There are 5 ways to turn a row about zero (a turn may also mirror it). The second row of each pair is the first, turned, with some noise.
Some pairs, each with its turn after it:
[-0.36 -2.23 -0.16  2.52]
[ 0.34 -1.79  1.76 -2.54] | k409

[ 1.42 -1.08 -3.03 -0.25]
[-2.12  1.25  2.17  1.12] | k109

[-1.36  1.75 -0.72 -1.61]
[ 1.55 -0.06 -2.04 -1.13] | k615

[-1.26  3.65 -1.82 -3.74]
[ 3.64 -4.52  0.09 -0.52] | k22

[-1.78 -0.73  1.34 -0.73]
[-0.39 -0.80 -1.24 -1.98] | k320

[-0.84  2.02 -0.66  1.49]
[ 1.73  1.48  0.74 -1.22] | k615

[-0.55 -1.47  2.14 -0.03]
[ 0.69  1.07 -0.84 -2.27] | k409

[ 1.08 -0.15  0.67 -0.66]
[-0.56 -1.02  0.16 -0.36] | k109

[-1.12 -0.03  2.05  0.66]
[-0.37  1.86 -0.52  1.24] | k615

[ 1.15  1.41 -0.64  1.75]
[-1.43  0.77 -1.66 -0.09] | k109

[ 1.25 -1.27 -1.16 -0.28]
[-1.01 -1.64  0.96 -0.16] | k615

[ 2.70 -1.46  2.43  0.48]
[-2.68  1.53 -0.51 -2.47] | k22

[ 0.58 -0.08 -1.02 -0.87]
[ 0.18  1.56 -0.04  0.37] | k320

[-1.79 -0.07 -0.98  0.35]
[ 0.98  0.27 -0.07  1.95] | k22

[-1.45  0.75  1.40 -0.60]
[-0.71 -1.16 -1.47 -0.69] | k320

[ 0.36 -1.28 -1.35  2.25]
[-1.31  0.33  2.49 -1.11] | k615

[-0.05  1.89 -0.52 -1.47]
[-0.52  0.55  0.57 -2.19] | k109

[ 0.57  0.18  1.17 -0.78]
[ 0.78  0.94 -0.61  0.08] | k409

[ 0.30  1.57  2.79 -0.24]
[ 0.91 -2.35 -2.03  0.73] | k320

[-0.26  2.15 -0.68  0.59]
[-1.19  0.71  1.48  1.67] | k409

[ 1.22  1.78 -1.63  1.44]
[-1.52 -1.83  1.86  0.64] | k22

[ 0.48 -2.76  1.13  0.81]
[ 0.26 -1.38  0.06  2.77] | k109

[ 0.18 -0.85  0.30 -0.24]
[ 0.81 -0.12 -0.54 -0.66] | k409

[-0.86 -2.41  0.40 -2.34]
[ 2.36  2.23 -0.73 -1.28] | k22

[ 0.51 -0.52 -0.58  0.09]
[ 0.21  0.67  0.72 -0.14] | k320

New pairs. What belongs after each?
[-0.69 -1.42 -1.45  1.12]
[-0.48 -2.16  0.47 -0.92] | k409

[-2.65  0.09  0.59 -0.17]
[ 1.54  0.16 -1.64  1.81] | k22

[ 0.69  1.75  2.20 -1.22]
[-0.52 -1.42 -2.12 -1.60] | k22

[-2.42  1.86  0.42  0.36]
[ 0.98  2.40 -1.23 -1.13] | k615

[ 0.49 -1.44  0.37 -2.40]
[ 1.62  1.17 -0.38 -2.08] | k22

[-0.92 -0.88  1.22  1.57]
[-0.85  1.61 -1.16  1.38] | k22

[-2.05 -2.32 -0.61 -0.39]
[-0.84  0.86  0.28 -2.71] | k320

[-1.07 -1.21 -0.98 -0.16]
[-1.38  0.17 -0.64 -1.32] | k615

[ 2.12  0.53  0.04 -1.22]
[ 1.08 -1.92  0.23  1.30] | k615

[-2.03 -1.54 -2.28 -0.75]
[-1.90 -2.47 -1.46 -0.40] | k409

[ 1.80 -0.73  0.04 -1.98]
[ 2.00  1.73 -1.09  0.13] | k320

[ 0.88 -0.76 -0.51  1.30]
[ 0.68 -0.16  1.80  0.02] | k320

[ 0.03 -1.02  2.39  0.58]
[-1.09  1.16  0.18  1.98] | k615

[-1.37 -2.80 -1.70  1.10]
[0.83 3.12 1.37 1.58] | k22

[ 1.71 -1.03 -3.69  0.15]
[-2.78  2.10  2.16  1.47] | k109

[ 0.02 -1.51  0.29  0.42]
[ 0.53 -0.60  0.36  1.61] | k109

[-0.39 -0.71 -1.78 -1.33]
[-0.64  2.32 -0.18 -0.41] | k320

[ 0.02 -1.17 -1.81  0.97]
[-0.20 -2.13  0.69 -0.35] | k409

[ 0.31 -0.40  0.33 -0.50]
[-0.02  0.50 -0.23 -0.63] | k22

[ 0.64 -0.92  0.78  0.86]
[-0.64  0.00  0.89  1.02] | k615

[ 4.33 -1.47  0.12  0.99]
[3.85 0.80 1.86 1.05] | k320

[-0.15  0.01 -0.47 -2.43]
[-0.09 -0.05 -2.00  1.22] | k409

[ 1.90 -0.45  0.30 -0.23]
[-1.00  0.01  0.54 -1.84] | k22

[2.39 1.42 0.64 2.04]
[ 1.76 -0.16  2.80  1.20] | k615

[ 0.74  0.61 -0.13 -0.69]
[-0.87 -0.22  0.58 -0.59] | k109

[-1.97  0.15 -0.62  1.22]
[0.46 0.53 0.02 2.13] | k22

[ 0.38 -0.82  0.09 -0.62]
[-0.25 -0.60  0.85  0.21] | k109

[-0.66 -0.12  2.59 -1.26]
[-0.41  1.08 -1.74  2.03] | k615

[-0.24  3.42 -0.92  1.46]
[-2.30 -1.25  0.84  3.12] | k320

[-2.24  0.48  2.01 -0.86]
[-1.13 -1.66 -2.19 -1.34] | k320

[ 2.44 -0.76  3.29 -1.76]
[-0.38 -4.39  0.49 -0.52] | k109

[-0.62  0.03  1.69 -0.86]
[ 0.56 -0.03 -1.80 -0.75] | k22

[-0.44  0.40  3.28 -2.42]
[ 0.93 -0.40 -3.61 -1.98] | k22

[ 2.05  0.78  1.09 -0.17]
[-1.36 -0.74 -0.43 -1.81] | k22

[-1.68  2.19 -0.22  0.22]
[-2.21 -1.04 -0.76  1.12] | k320

[-0.10 -0.34  1.13  1.50]
[ 0.40 -0.40 -1.58  1.08] | k109

[-0.64  0.79  1.37 -1.47]
[-0.21  1.92 -1.28 -0.02] | k409

[-0.83 -0.83 -3.36  0.20]
[-1.78  2.61  1.95 -0.27] | k320

[-0.18 -0.40 -1.54  0.52]
[-0.61  0.79  1.16 -0.08] | k320

[-0.35  1.82  3.25 -0.82]
[-0.88 -1.60 -3.18 -0.98] | k22

[ 1.04 -0.13 -0.48  0.78]
[ 0.70 -0.75  0.75  0.37] | k409

[ 1.32  2.11 -0.61  2.06]
[-0.45 -1.16  1.48  2.64] | k320

[-1.32  2.81 -0.79  1.83]
[-2.89 -1.75  0.69  1.82] | k320

[-0.95 -0.18 -0.25 -1.43]
[ 1.70 -0.34 -0.51 -0.18] | k22

